There are 3 ways to turn a row about zero (a turn may also mirror it). The second row of each pair is the first, turned, with some noise.
Known pairs, each followed by its turn:
[ 3.38  1.55  5.19 -5.90]
[ 1.80  7.88 -2.97  1.33]
R

[-2.06 -5.79  3.13  3.11]
[-5.31  1.81 -3.13 -4.22]
U

[0.03 1.40 2.36 0.96]
[-1.00  0.41 -2.63  1.06]
W

[ 5.84  4.97 -1.13 -3.66]
[ 5.31 -5.59  2.90  2.29]
U

[ 2.37 -2.92  1.48  3.49]
[-0.27  2.96  1.21  4.37]
W

[ 0.36 -0.66 -1.25 -5.21]
[-1.40 -2.91 -0.40  4.74]
U

[ 4.06  1.19 -1.48  3.36]
[ 1.44 -0.60  4.57 -3.07]
U

[-2.88 -2.14 -0.96  2.42]
[-2.56 -2.89 -0.07 -1.62]
R

[5.56 3.79 2.90 3.38]
[ 1.81 -1.40 -4.07  6.55]
W

[ 0.06 -5.20 -3.43 -0.76]
[ 1.44  2.21  5.44 -1.48]
W

[-0.04 -0.10  0.84 -1.52]
[ 0.14  1.50 -0.34 -0.59]
R

[ 0.82  5.27  1.93 -0.02]
[ 4.62  0.35 -2.70  1.67]
R

[ 0.99  3.14  0.33 -5.86]
[ 2.81 -3.80 -1.33  4.65]
U

[ 0.77 -1.90  4.35  0.49]
[-2.92  1.64 -3.17  1.76]
R

[-3.99 -2.19 -0.07 -0.09]
[-2.62  1.32  1.98 -2.98]
W

New pairs. What belongs after each?
[-3.64  3.53 -5.38 -4.60]
[1.86 2.04 0.34 8.32]
U

[-0.64  2.02  1.72 -3.80]
[ 2.30  3.40 -1.93 -1.76]
R

[ 1.19 -5.05 -1.78 -2.95]
[ 2.71  3.70  3.90 -1.66]
W

[ 2.15 -0.46 -1.39  0.04]
[ 2.25 -0.22  1.24  0.95]
W

[ 5.38 -1.31  3.74  2.90]
[-2.24  1.44 -1.55  6.21]
R

[-3.61  0.62 -3.23  2.08]
[-2.90 -2.81  2.27 -1.13]
W

[-5.10  4.39  0.38  2.70]
[ 2.89 -4.50 -3.69 -2.37]
R

[ 5.20 -0.23 -1.29  2.44]
[ 0.32 -1.89  4.56 -3.08]
U

[-5.00  0.77 -3.87  3.94]
[-5.22 -3.79  3.77 -0.71]
W

[ 5.08  2.04 -2.85  5.44]
[ 2.18 -3.57  2.67  6.38]
R

[4.30 2.35 4.75 5.25]
[ 3.57 -1.28  0.09 -7.58]
U

[ 4.47  5.74 -2.82 -3.56]
[7.44 3.01 2.72 1.67]
R

[ 0.87 -3.70 -1.55  4.16]
[-4.07 -3.52  2.31  2.17]
R

[-0.53 -4.27  3.06  0.45]
[-4.96  1.02 -1.56  0.39]
R

[ 1.32  1.36 -3.67  0.31]
[0.79 0.59 3.81 1.40]
U

[-3.32  2.92 -2.66  5.19]
[ 2.47  6.28  1.27 -1.21]
U

[-5.31  4.52  2.71  5.83]
[ 4.53  6.75 -3.55 -3.95]
U

[ 1.80 -4.57 -1.08 -2.32]
[-4.61 -2.74  1.18  0.85]
U

[0.56 3.68 5.31 2.91]
[ 1.56 -1.02 -5.92  3.19]
R

[-1.89  3.63  4.65  3.41]
[ 3.80  1.87 -3.64 -4.26]
U

[ 0.94  5.94  0.07 -3.92]
[ 6.25  3.06 -0.77 -0.76]
R

[ 5.40 -3.64 -5.42  1.81]
[-3.35 -1.24  7.73 -0.92]
U

[ 5.07  1.34 -1.12  1.23]
[ 1.87 -3.08  3.72 -2.05]
U

[-3.11 -3.16  3.02  5.00]
[-4.89 -3.83 -3.39  0.31]
R

[ 5.63 -1.84 -2.96 -3.18]
[0.41 3.82 5.97 2.33]
R

[ 3.15  4.65 -5.65 -4.27]
[ 6.38 -6.05  0.36 -1.79]
W

[-1.89 -2.03  5.24  0.61]
[-3.08  4.58 -2.25  0.03]
W

[ 1.13 -4.08 -3.18  0.09]
[-3.57  0.06  3.25  0.66]
U

[ 4.10 -1.33  1.60  3.88]
[-2.05 -0.97 -0.47  5.82]
R

[ 4.90 -0.93  0.90  2.60]
[-0.02 -2.71  2.77 -4.60]
U

[-2.81  4.09  3.78  1.64]
[-3.92 -1.13 -4.94  0.26]
W

[-1.30  2.89 -4.51  3.71]
[2.74 4.98 3.44 0.23]
U

[ 3.76 -3.08 -3.43  0.91]
[-1.79 -0.17  5.13  2.77]
R

[ 1.51 -3.47  4.23  3.40]
[-1.85  4.58 -0.38  4.09]
W

[-2.49 -6.06 -3.15 -0.26]
[-1.19  2.75  6.14 -2.13]
W

